There are 10 hidden switches. A switch that is on adds its own fixed numbers to the row, and there is some noise. The rows also spread widely along 13 directions, which tell nothing about the answers.
Some rows, each with its switches (1 for on, 0 for off) after it:
3	49	18	17	-6	7	25	-27	-38	-36	-8	-13	-45	-19	-38	-3	-2	18	26	27	39	6	-2	-21	9	20	6	1	25	-3	-13	-11	-7	-5	-19	-6	15 => 0 1 0 1 1 1 0 1 1 1
24	7	4	5	-36	-11	17	-9	-2	13	-7	-2	31	-5	-26	0	3	23	-6	-16	8	-28	-2	3	3	-23	19	-9	-41	-7	12	-19	-28	32	-6	4	-3 => 0 1 0 1 0 1 0 0 0 0
-17	42	22	-17	-5	18	8	6	28	-4	16	27	-10	-57	6	-3	-23	0	40	45	39	-14	-11	-4	10	32	-10	4	-22	8	1	-1	16	3	5	-5	-1 => 0 0 0 0 1 1 1 1 0 1
5	66	32	-30	-28	-56	39	-2	18	7	11	-19	18	-60	-18	8	-25	-14	-3	-17	-1	-32	40	-24	-2	32	25	-17	-37	16	-3	-1	-10	38	-6	-7	49 => 0 0 0 1 0 0 0 1 0 0
7	27	-18	8	31	-28	17	-22	-30	16	8	-24	4	-2	-38	45	-11	36	-29	-12	-2	5	22	-39	32	2	-26	21	52	45	6	24	-4	15	27	-9	37 => 1 1 0 0 0 1 0 0 0 1
7	-8	-1	-3	-19	-9	19	7	42	27	27	1	23	29	23	-11	15	-27	11	-8	-1	11	33	-3	-5	4	-15	-58	-66	-16	-10	0	9	-14	-43	0	-22 => 1 1 0 1 1 0 0 1 0 0
13	11	-14	-22	3	-7	40	-20	-29	26	19	-18	-14	-16	3	34	5	53	28	0	34	-5	19	-11	27	26	-39	-6	44	4	18	34	33	23	-19	-25	19 => 0 0 0 1 0 1 1 1 0 1
10	13	22	-8	-35	4	-25	-31	-7	-2	-1	-26	-23	38	-23	24	36	-9	-20	-5	11	42	-34	-8	22	9	-26	-8	50	-29	10	-6	-11	-24	30	5	14 => 0 1 0 1 0 0 1 1 0 1
20	-48	40	-9	-41	27	-21	30	29	-19	6	-3	21	-14	14	-2	15	6	18	0	12	-16	-28	8	10	7	36	-5	-1	-23	39	-30	15	-13	0	9	-9 => 0 0 0 1 1 0 0 0 0 0
13	25	-3	-1	-10	-13	15	-12	-22	5	0	0	-2	-13	-14	12	-1	20	8	-5	21	18	11	-21	-20	-12	13	-12	15	14	-15	-4	0	4	-28	-3	-12 => 0 1 0 0 0 1 0 0 1 1
9	-31	-5	13	8	34	-47	-17	-13	8	-41	-15	-45	63	1	-12	12	-52	-49	-29	-8	-20	25	10	-1	-18	-38	-35	-8	5	-32	30	-37	-34	12	23	11 => 0 0 0 1 0 0 0 1 1 0
2	-3	2	-6	-8	9	3	9	13	4	15	-11	1	-3	5	19	2	-18	-2	-8	-2	21	1	-15	4	17	2	-17	21	17	6	6	19	-28	-3	0	3 => 1 1 1 0 1 0 1 0 0 1
3	-13	-32	-60	-39	43	-47	35	-11	-12	-26	21	1	-69	-14	21	16	-36	-26	-47	-2	-22	-44	-6	-65	-27	34	5	12	9	16	-35	-3	-1	55	-8	-26 => 1 1 0 0 1 1 0 0 0 0
-37	92	-58	11	-31	-18	28	-1	-19	-25	67	-4	6	-18	-31	18	-18	11	14	14	44	-1	-13	-57	-16	25	24	-25	-54	12	21	-25	20	4	-4	-25	-24 => 0 1 1 1 0 1 1 1 0 1
14	37	-29	-10	-8	1	29	-26	-13	40	-36	-2	0	5	-21	14	-10	-21	-29	-19	0	-19	33	-3	-10	-28	-28	-18	-37	34	-14	35	-26	0	-4	-11	11 => 0 1 0 1 1 1 0 0 0 0
15	-29	-23	23	11	-13	10	-7	-34	-15	12	7	23	-6	-25	16	28	57	21	2	2	29	-6	-16	4	-21	3	4	50	2	-1	-32	13	14	-8	-9	-32 => 1 1 0 0 1 1 1 1 0 0
-17	10	-36	35	-15	24	31	7	4	-34	2	24	23	-9	-5	1	-14	10	9	28	21	-21	-19	6	7	-4	19	-14	-60	23	25	-18	17	2	0	-17	-31 => 0 1 0 0 1 0 1 1 1 1
15	24	55	-14	-38	-2	19	-9	40	20	-1	20	-16	11	18	-26	11	-32	42	32	19	37	6	20	-9	13	-7	-34	-45	-45	-31	-8	-11	-12	-46	6	-10 => 0 0 0 0 1 1 0 1 0 1
24	37	-11	39	-61	21	25	-22	-12	11	-27	-9	10	38	-18	-10	-13	4	-14	19	33	-14	-19	19	2	-31	27	-14	-57	15	-2	-13	-25	-26	-22	-14	-28 => 0 0 0 1 0 0 1 1 0 0
22	-25	76	3	-7	-22	-22	10	39	-5	31	-11	26	-10	4	0	18	11	22	17	-12	31	3	-19	27	28	8	-5	46	-16	-6	-29	8	-20	-13	17	6 => 1 0 0 1 1 0 1 0 0 0
-13	-19	-16	7	15	3	20	1	3	-2	25	-1	-14	43	13	15	18	-32	7	24	-21	57	13	2	25	27	-38	-23	0	-9	16	5	29	-25	-4	-14	9 => 1 0 0 0 1 1 0 1 0 0
3	13	42	-2	-17	-11	-28	12	12	-14	21	-8	-10	-4	-27	-27	12	7	25	-12	25	-37	12	-29	1	18	13	-19	-25	-50	-22	-23	-37	25	-4	23	13 => 1 0 0 1 1 1 0 0 0 1
31	-24	-43	-27	-37	-11	43	13	-15	18	-17	-7	34	-32	19	46	-2	-21	-35	-49	-46	22	12	7	-39	-17	17	-24	25	53	23	-15	36	-8	-10	-26	-9 => 1 1 1 1 0 0 1 1 0 1
-20	30	-21	0	-6	1	-4	-8	-12	-9	21	9	-11	0	-15	11	3	-15	7	8	13	25	-8	-23	-18	1	-6	-16	-18	0	-4	-9	-2	-8	7	-1	-17 => 0 1 0 0 0 1 0 0 0 0
0	42	12	-1	-32	40	1	-6	9	-3	18	-8	-30	-15	-14	-17	2	3	29	26	52	-12	-28	-11	7	24	2	-11	-15	-20	-1	-15	-2	-22	-13	-1	-8 => 1 1 0 1 1 1 1 1 0 0
-19	-15	4	22	-20	-18	-12	22	-2	-67	23	2	17	0	-31	-1	20	-28	-13	-10	-35	17	-8	-23	-10	10	38	-19	-18	-25	15	-75	-11	10	25	11	0 => 1 1 0 1 1 1 0 1 1 1
7	1	7	21	-7	-8	8	-8	-13	-16	0	1	5	9	-21	7	6	14	-1	16	-4	21	-7	4	11	-3	13	0	1	1	9	-21	-9	10	3	-5	1 => 0 0 0 0 0 1 0 0 1 0
10	0	-8	-17	-23	5	-5	0	-8	16	-5	17	-3	-22	3	-5	3	3	15	-25	25	-14	5	-3	-41	-15	10	-27	-14	-6	-26	-9	-5	12	-24	7	-28 => 0 1 0 0 0 1 1 1 0 1

New rows, each followed by its switches (1 for on, 0 for off):
3	14	3	-23	-26	4	2	3	36	18	-15	7	31	-19	-2	13	-5	-24	-30	-7	-8	-43	1	13	19	0	-12	-9	-51	18	24	11	-12	15	42	-8	16 => 0 0 0 1 1 0 1 1 0 0
1	46	21	-30	-20	-30	25	1	42	18	30	-11	47	-41	-26	37	2	-1	-18	3	-22	2	-6	-22	36	26	-9	7	-8	14	45	-6	3	25	40	-13	43 => 1 1 0 1 1 1 1 0 0 0
-1	4	-3	32	12	9	5	-21	-12	15	19	-22	-22	63	-17	-4	-4	30	4	1	41	-22	19	-14	39	6	-27	-18	-17	-14	2	36	-14	0	-16	14	16 => 0 1 0 0 0 1 0 0 0 1
1	11	7	-12	0	6	3	-20	5	8	7	-2	-2	-11	0	31	9	10	6	22	4	20	-12	1	33	21	-45	5	30	11	21	15	12	-1	28	-13	14 => 0 0 0 1 0 0 1 0 0 0
11	88	24	-42	-52	-13	42	-25	17	27	-10	-17	-16	-25	-31	17	0	-35	-16	-7	-1	14	-7	-1	1	21	-17	-12	-31	-13	2	4	-29	19	15	-16	47 => 1 1 0 1 0 1 0 0 0 1
-30	29	-44	-12	-19	35	-8	15	-5	-8	47	19	-22	-26	11	-12	-8	13	47	6	74	-38	-15	-23	-33	18	8	-34	-54	-16	-2	-3	21	4	-22	-3	-47 => 0 1 0 0 0 1 1 1 0 1
-17	43	-38	-12	-21	34	-1	6	-16	-21	-8	14	-24	-19	-20	1	0	-25	-5	6	16	-23	-10	-7	-20	0	-8	-17	-50	1	1	-7	-16	5	24	-17	-10 => 1 0 0 1 1 1 0 0 1 1
23	-14	72	-36	-18	-5	-29	3	46	20	10	-7	9	-34	9	13	20	-1	0	-18	-8	9	-9	-4	15	23	-19	-4	45	-19	-3	-9	-5	5	17	20	24 => 1 1 0 1 0 0 1 0 0 1
16	-12	55	15	8	-60	14	-16	-6	-15	9	-13	24	-3	-39	12	16	44	8	-5	-23	-3	27	-18	53	21	-6	7	44	-23	3	-19	-23	53	15	15	50 => 0 0 0 1 1 1 1 1 0 1
-7	-3	-14	8	-19	0	-3	17	-42	-49	8	-28	-25	-5	-28	4	9	-16	-9	-29	-5	-16	9	-27	-16	22	39	-22	24	-12	7	-29	0	1	4	-3	20 => 1 0 0 1 1 1 1 1 1 1
22	-23	-1	-20	-20	24	35	-1	6	3	-23	-7	8	-18	5	24	18	-8	-5	-3	-17	11	-15	26	18	5	-19	-2	12	7	38	1	18	-1	11	-19	15 => 1 1 0 1 1 0 0 0 0 0
3	-35	35	-29	-1	9	17	23	25	-2	8	-21	6	-31	8	20	-3	-1	-9	-19	-14	-53	16	4	51	49	-5	-7	11	0	58	23	17	32	22	6	74 => 0 0 0 1 1 1 1 0 1 1
-17	0	-26	6	18	-10	-1	-6	15	-1	7	18	16	10	1	3	1	-28	-10	-5	-14	-7	34	-15	4	-2	-39	-31	-53	16	-8	11	-6	2	13	4	-11 => 0 1 0 1 1 0 0 1 0 0
-1	-31	-31	1	-10	-5	-15	14	-13	-9	20	-11	5	21	16	13	13	-14	-15	-37	-1	7	25	-27	-29	-9	10	-48	-4	5	0	-7	20	-18	-24	2	-27 => 0 1 0 1 0 0 0 1 1 1
8	16	-40	13	-10	-7	5	20	2	5	-13	16	48	-17	1	32	-33	-14	-40	0	-12	6	19	-21	-33	-44	41	-4	-23	96	2	-5	13	-35	-4	-16	-42 => 0 0 1 0 1 0 0 0 1 1
20	-1	-1	-19	-23	4	-19	4	9	28	13	-4	9	13	-1	18	15	8	-13	-10	6	8	-5	-9	3	-10	-20	-8	5	-7	7	-2	-3	-5	10	-4	-8 => 1 0 0 1 0 1 0 0 0 1
4	0	42	22	-11	8	-18	10	27	0	10	1	3	15	-6	-21	-18	-9	-4	4	17	-23	3	-11	6	2	21	-12	-32	-5	-10	-14	-22	-13	-9	34	4 => 0 1 0 0 0 1 0 0 0 1
-6	10	-23	24	-8	-2	-5	-26	-17	-18	1	-6	5	40	-30	17	26	-1	-23	1	-6	25	-13	-10	12	-15	-22	-20	-15	-6	12	-10	-18	-1	25	-4	-10 => 0 1 0 1 0 0 0 0 1 0
6	23	32	-9	-2	-19	14	5	15	-3	22	15	3	-41	3	-9	1	-10	42	25	-7	34	26	-17	-17	20	-4	-17	-3	-7	-33	-26	5	-3	-36	1	-12 => 1 0 0 1 1 1 0 0 0 0
-10	-32	-21	69	10	32	-7	18	-25	-42	42	6	2	25	-4	-14	-12	53	33	38	26	-12	-10	-16	19	5	12	-4	-8	-1	10	-39	18	-19	-24	8	-45 => 1 0 0 1 0 1 1 0 0 1
9	56	14	17	-10	-36	29	-34	-49	-32	2	-7	-4	-29	-49	25	6	61	33	30	28	37	-17	-26	16	10	12	28	53	1	-4	-23	-1	25	7	-21	7 => 0 0 0 0 0 0 0 0 0 1
-13	20	17	15	-4	-5	23	-21	14	-7	23	-4	-12	15	-2	0	5	-1	17	19	15	4	5	-2	37	37	-38	-25	-25	-22	0	9	-1	9	-1	6	20 => 0 1 0 1 0 0 1 1 0 1
-14	-24	-21	4	3	24	-37	37	3	-28	-25	12	15	-44	-1	16	-43	-53	-56	-31	-27	-44	5	-19	-29	-13	40	1	4	81	4	-14	4	-35	47	19	-3 => 0 1 1 0 1 0 1 1 0 1
-14	33	17	-27	-31	10	-53	2	20	-5	10	-2	-17	-13	-16	-11	17	-21	2	-26	39	-36	-10	-32	-16	10	-3	-28	-20	-32	-21	-3	-26	-1	22	18	-4 => 0 1 0 1 1 0 1 1 0 1
-25	12	-5	-44	-25	41	15	15	9	-22	1	2	-32	-45	22	18	4	-53	15	0	12	6	-19	6	-18	45	-1	-28	-3	-3	29	11	36	-17	8	-13	16 => 0 1 0 0 1 0 1 0 1 1
13	-23	-5	13	-6	-29	34	-15	-9	0	-5	8	20	8	4	4	17	-1	10	-11	-24	27	30	8	-5	-8	-17	-32	-17	-6	-11	-13	2	17	-25	-2	-10 => 0 1 0 1 0 0 0 1 0 0
0	3	1	-10	-29	43	-11	-10	-6	-3	1	-34	-53	41	-15	-3	23	-28	-10	-16	30	-18	-22	1	23	28	-14	-26	3	-35	25	18	-11	-22	13	10	33 => 0 1 1 1 1 1 1 1 0 0
7	32	-32	-21	-54	-5	12	-23	-56	-11	-22	-11	-36	29	-37	8	46	-20	10	-20	19	42	-21	1	-35	-14	12	-26	2	-55	-6	-19	-19	7	-2	-26	-8 => 0 0 0 0 1 1 0 1 0 0
17	-41	-23	20	-6	36	36	9	-28	-8	-29	-6	-12	8	13	4	-20	-3	-3	-6	4	-21	20	15	0	-8	7	-13	2	30	17	3	20	-27	-29	-3	0 => 0 1 0 1 1 1 0 1 0 1
-20	27	5	-5	13	4	34	19	41	-17	83	20	23	-70	15	5	-4	82	84	51	66	-17	-17	-24	38	55	-9	-7	-31	-10	38	-3	56	44	-22	-19	-14 => 1 1 0 0 0 0 0 0 1 1
-6	37	-47	-33	-69	48	22	14	-10	-4	-10	-14	-33	-3	7	12	3	-45	-4	-12	38	-12	-33	11	-30	15	24	-31	-38	-9	26	6	22	-26	0	-36	-9 => 1 0 0 0 1 0 1 1 0 1
-26	18	12	-35	3	6	-51	26	57	3	26	26	21	-37	8	15	-10	-36	-14	-3	9	-16	-3	-33	-7	10	-8	-9	-33	20	6	3	2	-13	47	15	-9 => 0 1 0 0 1 0 0 0 0 1
36	2	0	-9	-48	37	-10	-12	-27	15	-23	-26	-55	62	-12	0	32	-22	-2	-10	34	41	-24	7	-15	-12	4	-18	36	-33	-14	2	-12	-49	-22	-8	-10 => 1 0 1 0 1 1 0 1 0 1
25	-3	30	3	-19	-38	11	-3	28	11	9	11	43	-4	0	1	21	9	14	11	-19	36	16	-2	4	-12	-1	-15	-12	-8	-15	-30	-5	4	-19	-5	-20 => 1 0 0 1 1 0 0 1 0 0
4	-26	-17	22	-8	49	-5	17	1	-4	-6	19	3	2	-1	-8	-15	20	1	14	19	-45	-20	24	15	-8	-2	4	-32	10	13	-9	-4	4	15	5	-20 => 1 0 0 0 0 1 1 0 0 1
-13	46	-21	-2	3	-5	56	-33	-5	17	-16	12	-24	1	-7	0	-13	-46	-3	10	-16	8	35	15	3	13	-55	-32	-64	8	-20	24	-17	15	-6	-5	26 => 0 1 0 1 0 1 0 1 0 0
-7	20	-11	7	-24	32	11	1	11	-11	41	-4	-16	-5	1	-6	9	28	42	17	50	-14	-30	-7	16	33	-10	-25	-27	-27	19	-6	15	3	-12	-5	-16 => 1 1 1 1 0 0 1 0 0 1
9	35	35	-7	40	-36	4	-35	-16	-3	-10	14	-14	-59	-37	17	2	33	8	19	-5	21	13	-16	27	13	-34	25	56	29	-28	2	-23	45	30	4	35 => 0 0 1 0 0 1 0 1 1 0
-7	58	5	-10	-19	-7	21	-34	-4	0	-1	-5	-11	-18	-27	15	8	-6	6	10	11	10	-12	-9	12	19	-31	-10	-7	-7	-3	8	-17	17	21	-10	18 => 0 1 0 1 0 0 1 0 0 0
14	84	22	-5	-36	1	28	-23	-8	20	-3	-28	-20	-9	-33	9	-17	11	12	26	51	1	-10	-20	13	14	23	4	6	12	-1	16	-9	-19	-20	-18	22 => 0 0 0 0 1 1 1 0 0 0
4	-18	12	1	-18	-41	20	-8	2	-12	6	-12	15	20	-12	-2	31	-19	5	-32	-21	10	31	-9	2	9	0	-43	-23	-40	-4	-15	-9	25	-14	7	15 => 0 1 0 1 1 0 0 1 0 0
